The rows come from 4 hidden closed curves, with some noise, and rows from the same curve form a group. Each curve winds through 8 dimensions. The rows are also pushed far along 5 directions, which tell nothing about the answers.
In the rows, zero is written as 128.
Some rows, each with its group after it:
[162 141 140 148  92 118 115 117 115 136 116 117  79 121 157  81 114 123
 115 170 149 125 132 136 145]	K363
[132 133 123 120 143 133 117 107 145 130 116 135 155 131 136 134 140 114
 126  96 110 123 114 102  95]	K197
[117 138 141 149 141 175 119 143 181 121 122 149 146 162 136 118 176 140
 120 149 149 102  50 126 136]	K47
[ 75 151 130  66 147 117 135 128  86 105 150 129 130  83 123 145  93 131
 109 120  93 147 154 108 114]	K527
[151 141 109 124 145 157 152  90 113 136 132 118 146 119 148 143 112 154
 119  77  65 132 163 118 147]	K197
[150 136 145 141 118 112 122 116 152 154 100 110 132 146 142 109 132 100
 123 119 125 113 107 101  85]	K47
[168  87 141 167 164 125 155 120 127  98 137 129 196 172 128 164 158  97
 160  83 157  93 128 141  98]	K197
[135 141  92  93 127 144 128 134 142 139 126 140 136 121 138 141  96 155
  98 110  56 142 132 104 164]	K197
[ 98 138  91 108 107 208 109 163 170 149 108 155 104 119 156 121 138 169
 110 145  63 130  58  94 195]	K197
[ 92 156 145 101 118 140 113 140 128 140 125 119  86 100 137 116 125 132
 106 165  98 132 114 105 122]	K527
[128 128 142 123 130 123 121 172 130 134 127 140 101 127 127 123 119 141
 117 154 119 125 120 149 140]	K527
[147  51  87 173 132 155 160 184 125  89 147 150 171 167 116 156 138 143
 177 152 144  98 130 170 223]	K363
[134 131 102 156 138 186 142 116 178 163 110 122 147 176 147  91 150 158
 125 100  84 110 106 108 154]	K47
[110 113 140 119 203 110 158  88 109  77 168 124 211 143 122 160 166  92
 147  96 125 113 187 110  80]	K197
[118 155 165 133 134  95 145 101 121 116 149 120 145 136 110 127 139 109
 128 116 196 135 123 141  90]	K527
[169 139 157 154  67  90  68 130 122 173  93 123  31 105 133  64 117 110
 122 172 174 129 114 157 102]	K363
[124 151 122 147 127 159 122  95 167 158 105 109 142 154 126  97 141 135
 121 106 108 106  96  99  99]	K527
[113 165 141 140 145 170 146  93 153 140 108 118 166 154 143 112 136 141
 117  66 125 106  65 103  90]	K363
[156 143 126 143 142 129 126  60 131 132 106 109 168 137 148 111 129 107
 128  75 122 111 130  99  73]	K363
[134 117 106 128 137 156 129 108 154 123 125 108 157 148 134 152 143 136
 114 116 100 121 119  90 130]	K197
[133 147 147 132  94  97 104 128 120 121 122 141  88 112 136  88 123 110
 124 175 200 142 111 147 127]	K47
[ 97 147 158 102 132 127 112 155 130 140 132 139  99 108 114 147 133 135
 115 122 127 137  95 137 100]	K527
[166 114 141 165 144  96 161 110 107 100 135 118 171 164 137 108 120 103
 143 120 176 103 155 148 116]	K197
[140  83 136 139 131  53 140 167  84 108 133 132 125 123 112 126 103  98
 165 161 176 134 193 176 126]	K527
[175 106 124 179 113 109 145 121 129 127 122 111 138 154 125 113 126 120
 150 154 160 112 157 152 151]	K527
[166 113 149 161  86  90 116 161 140 144  97 133 100 147 143  96 122  96
 140 158 186 118  90 146 122]	K47
[208  95 118 155 136 106 134 100 111 131 119 106 136 128 145 156 124 115
 139 118  92 124 207 137 130]	K527
[162 125 120 132  95 132 108 143 147 146 104 130  97 112 145 144 126 131
 120 159 108 139 116 124 156]	K527
[100 141 156 117 145 146 124 113 117  91 163 144 147 130 118 142 157 110
 122 110 166 111  87 122  96]	K363
[111 116 142 124 135  93 143 140  97 128 154 120 102 116 111 127 128 126
 144 147 142 151 194 159 134]	K47
[110 166 125 122 116 185 106 128 221 170  99 145 134 172 152 100 168 142
  92  98 111 121   4  72 118]	K47
[107 127 114 132 130 158 135 132 139 116 151 126 141 137 107 141 141 153
 126 140 121 118 113 129 164]	K363
[130 127 134 116 134 116 133 129 144 142 131 127 126 139 137 140 146 121
 120 111 122 147 132 115 120]	K47
[ 99 128 114 119 134 150 115 152 143 131 120 143 136 140 122 103 120 141
 123 126 112 108  87 117 128]	K363
[116 125 127 137 176 152 162 130 133 103 143 139 200 171 121 129 129 138
 132  76 125  92 103 131 116]	K527
[ 93 145 152 112 104 103  95 160 111 135 118 137  76 101 117  86 107 119
 124 168 161 128  99 141 104]	K363
[131 130 159 122 129  94 134 120  69 100 160 133 101  83 127 144 127 108
 145 151 158 145 187 163 130]	K197
[144 110 124 128 151 131 142 108  93  93 151 129 161 122 120 164 124 120
 139  96 125 116 159 136 119]	K363
[135  87  93 123 120 115 133 200 145 111 141 163 127 152 123 132 118 149
 128 180 142 142 129 156 215]	K47
[163 117 126 174 117 141 138  93 121 118 105 109 150 151 155 102 128 113
 143 117 163  99 112 122 120]	K197
[148 118 145 130 118 103 136 132 114 125 114 117 131 124 154 133 120  96
 135 129 135 124 130 115 112]	K47
[ 79  91 108 108 128 111 141 190 108  90 159 139 128 134  97 140 111 142
 137 176 167 140 135 150 177]	K197
[141 126  96 126  98 163 101 133 148 164  87 134  85 105 173 107 129 144
 125 149  72 145 120 104 173]	K197
[183  86 111 197  96 140 143 164 129 136  97 135 123 166 145  88 112 132
 165 147 161  94 109 170 181]	K47
[ 85 127 104  87 124 135  99 161 139 121 134 153 113 101 112 136 126 136
 121 169  98 143 120 112 151]	K197
[189 107 112 188  89 167 124 146 160 131 100 131 122 161 156 103 136 135
 136 174 138  91  82 136 189]	K47
[134 114 110 155 130 164 116 121 157 152  84 126 139 147 154 102 147 130
 144 109 110 108  95 108 119]	K197
[100 149 155 112 152 155 126  99 124 100 157 137 155 130 126 146 161 113
 117  93 143 110  83 104  83]	K363
[150 140 135 136 116 143 111 147 169 156  87 133 115 139 162 111 132 131
 112 140 103 116  77 110 127]	K527
[120 133 127 140 124 140 145 128 121 119 151 127 126 138 114 116 129 143
 130 139 146 123 132 145 155]	K47
[135 121 143 165 135 130 151 110 125 105 129 120 169 147 126 138 146 112
 154 119 179 106 111 139 117]	K363
[127 122 161 143 119 111 115 169 107 103 134 144  88 103 121 131 134 131
 139 204 187 128 127 184 150]	K47
[ 43 158 138  81 140 128 126 144 132  88 162 152 144 122 110 119 138 124
 110 156 168 137  81 106 123]	K363
[102 118 131 129 151  90 154 136 111  88 173 131 165 147  80 134 127 123
 142 147 181 125 163 157 131]	K527
[130 122 124 130 113 158 123 147 144 111 122 147 130 126 139 148 142 127
 130 150 140 123  83 122 154]	K363
[106 128 105 128 148 144 153 120 137  87 145 131 191 148 108 142 125 138
 130 139 139 115 122 121 149]	K363
[ 97  94 108 126 101 130 139 205  95  99 145 151 108 112 106 132  95 144
 154 190 151 126 124 166 204]	K527
[124 165 161 123 151 121 128  65 122 121 136 127 145 120 153 112 162  96
 125  93 149 131 132 106  71]	K197
[ 80 168 157  85 175 110 125 111 124 109 133 136 150 107 130 138 132 131
 103 111 135 146 123 118  74]	K47
[ 38 159 155  87 127 131 115 167 105  91 171 163 116 103  73 132 121 133
 122 144 190 127  61 149 107]	K527

New rows. What belongs after each?
[128 134 112 145 112 147 106 134 171 161 100 127 111 148 132  80 136 137
 123 157 109 118 107 114 138]	K47
[173 109 121 161 123 124 130 121 139 120 111 117 148 154 146 112 129 111
 133 152 132 102 134 122 135]	K197
[101 136 133 124 164 145 153 119 117  92 179 149 167 140 103 142 147 140
 133 107 148 118 132 148 139]	K197
[ 98 168 125 136 125 183 114 105 178 166  93 122 125 148 152  67 149 140
 113 118  99 109  64  83 108]	K47
[144 156 128 142 101 140 116 126 159 154  98 118 104 127 125 113 114 151
 110 156 125 130 103 131 134]	K363
[181 124 137 167 100 111 114  98 137 123 111 116 123 146 147  98 136  99
 129 154 181 114 118 126 116]	K197
[ 84 117 168  95 177  82 158 126  53  70 181 132 149  86 119 175 137  90
 154 130 153 144 203 145  96]	K197
[110 117 111 108 127 117 120 170 127 127 144 151 101 115 123 120 125 142
 129 175 111 151 161 144 181]	K197
[142 140  97 155 116 194 134  95 174 134 124 133 165 175 138 100 147 142
 118  99 118  99  65  94 155]	K47
[142 132  96 102  92 130  95 161 140 144 112 139  80  98 133 125  92 154
 100 186  79 147 131 123 183]	K527
[141 160 110  97 114 136 122  75 125 160 115 103 106  95 158 129 106 138
  97 100  62 160 163  81 125]	K47
[102 145 113 118  85 151 104 178 154 114 128 168 107 128 120 100 113 145
 111 190 165 124  40 132 185]	K527
[ 56 115 129  90 147 114 152 193  93  88 164 152 144 110  88 162 101 140
 143 143 142 133 126 155 147]	K527
[119 139 151 117 169 134 162 103  94  86 165 137 179 122 133 163 138 113
 135  84 129 116 139 126 108]	K197
[176  91 115 163 154 120 138 131 135 113 119 142 170 159 132 141 138 127
 151 107 147 116 146 159 135]	K47
[ 78 172 143  94 129 171 111 141 149 121 134 137 115 112 117 136 133 147
  90 150 107 120  62 102 115]	K363
[106 153 145 109 131 139 114 118 131 133 132 129 108 122 141 104 141 121
 108 132 122 127 109 105 104]	K527
[145 144 149 141 123 114 132  93 123 146 123 101 114 118 136 132 135 126
 123 121 134 139 150 129 110]	K363
[ 99 115  83  91 169 180 139 105 135 106 156 131 188 125 123 187 143 149
 119  76  45 125 137  79 146]	K363
[ 79 154 137 105 150 156 101 123 159 137 135 136 138 143 112 106 154 130
 105 105 110 104  68  93  80]	K363
[193  91  87 159 142 145 145 110 159 148 114 102 157 171 149 144 139 148
 123 110  70 122 174 115 166]	K197
[ 78 127 115 105 147 131 126 159 137  78 163 171 160 142 102 125 138 137
 125 160 179 130  93 141 156]	K47
[153 123 124 150 154 129 167  70 125 143 109  81 177 142 149 148 134 114
 145  69  85 122 182  98  95]	K527
[133 128 128 117 146 132 115 123 145 123 126 139 151 133 130 149 143 117
 120 110 112 121 114 111 104]	K527
[142 108 123 146 109 107 134 148 110 127 113 120 114 127 140  99 105 114
 147 166 135 119 152 138 148]	K47
[161 130 136 128 134 100 117 118 134 142  97 124 132 128 160 116 121 105
 121 122 111 127 138 109  97]	K527
[221  97 129 196 121 122 139 115 139 145 113 122 125 179 162  90 144 118
 142 124 155 108 155 158 150]	K527
[155 131 121 135 127 150 142 120 114 126 121 124 135 117 152 139 111 136
 125 118  84 114 137 123 149]	K197
[109 132 118 127 154 155 128 110 136 126 121 128 145 128 140 118 147 132
 133 125 102 123 138 111 123]	K47
[132 131 100 143 111 157 127 129 170 128 117 133 147 173 136  93 128 144
 110 137 145 111  69 110 158]	K197
[134 131 124 120 119 123  97 115 129 157 114 119  95 119 143  93 127 124
 116 125  97 125 133 107 113]	K363
[170 140 136 142 132 108 152  85 115 128 123 108 150 132 148 135 115 120
 123  97 132 133 158 127 116]	K527
[169 125 116 140  84 114 115 133 131 172 105 110  65 106 142 128 112 151
 122 156 108 162 164 146 174]	K363
[125 168 141 116 116 142 114 112 154 170  77 118 118 122 165 103 115 127
 105  87  98 128  69  87  82]	K47
[127 134 153 124 178 112 156  93 113  94 161 106 177 135 116 167 147 116
 123 110 126 118 171 124  91]	K47
[132 113 129 130 115 106 132 119 113 106 138 119 128 134 126 132 125 115
 129 137 185 139 130 131 127]	K197
[155 137 129 169  92 147 112 110 151 136 115 120 110 143 140  88 142 129
 126 167 159 108  92 127 150]	K363
[113 141 159 104 123  81 121 136 116 126 124 135 118 113 131 131 118  98
 124 120 169 146 112 126  81]	K47
[151 160 136 123 112 138 111  95 144 195  67 104  77 102 203  92 129 129
 109 108  60 152 133  86 109]	K197
[ 80 126 115  94 157 151 142 156 145  93 156 143 171 139 119 157 137 139
 112 144 101 121 105 101 153]	K47
[119 140 128 165  92 161 114 132 178 148 115 135 123 160 105 101 157 135
 137 143 180 111  46 131 135]	K527
[165 105 140 173 139 151 135 125 156 128 115 132 157 166 146 139 170 112
 148 106 143 100  97 131 117]	K47
[165 119 125 139 136 105 117  95 126 141 109 116 130 122 136 130 132 112
 135 112 117 136 176 128  99]	K47
[ 77 110 111 113 162 150 146 169 125 104 148 150 171 145  92 143 121 145
 141 105 115 107 108 137 133]	K527
[206  85 132 170 108  92 134 116  80 114 121 126 114 124 156 121 117  92
 161 135 171 125 186 165 140]	K527
[176 124 141 128  94  93 129 109 101 162 102 105  77  98 174 131 112 102
 132 113 117 161 173 122 121]	K47
[ 80 141 120  98 134 154 144 149 123 118 134 138 143 114 123 148 109 150
 122 106 105 131  94 116 142]	K527
[128 106 115 127 159 134 153 132 149 119 152 136 169 166 126 152 158 128
 132  96 118 133 139 121 141]	K47
[102 146 142  98 120  70 129 123 107 145 128 107  97  94 115 127 104 118
 125 144 133 169 180 129 104]	K527
[165 119 151 157 129 121 148 146 109 119 126 133 130 134 148 126 123 116
 144 137 138 107 135 156 141]	K197
[ 66 140 119 112 138 152 128 146 139 120 137 137 135 132 112 101 134 138
 130 151 120 119 106 113 134]	K47
[115 157 117 103 148 141 108 102 153 138 114 132 131 116 142 117 135 146
 101 126  96 144 129 102 116]	K47
[ 89 137 148  95 109  70  98 155  96 145 131 120  48  69 101 117 111 120
 130 194 134 168 189 151 112]	K47
[117 143 173 166 124 122 140  99 131 122 118 106 146 146 125 107 157  90
 153 124 195 100  92 126  68]	K527
[ 93 144 140 127 126 136 132 125 127 142 116 119 129 130 124 101 125 116
 136 110 127 112 100 111  92]	K47
[177 144 168 184 160 119 159  46 122 119 132  90 180 167 138 118 155 102
 136  79 169  92 148 134  62]	K363
[176 139 164 159 102  95 123  85  81 146 112 101  79  92 145 114 115 112
 142 122 164 139 175 162  98]	K197
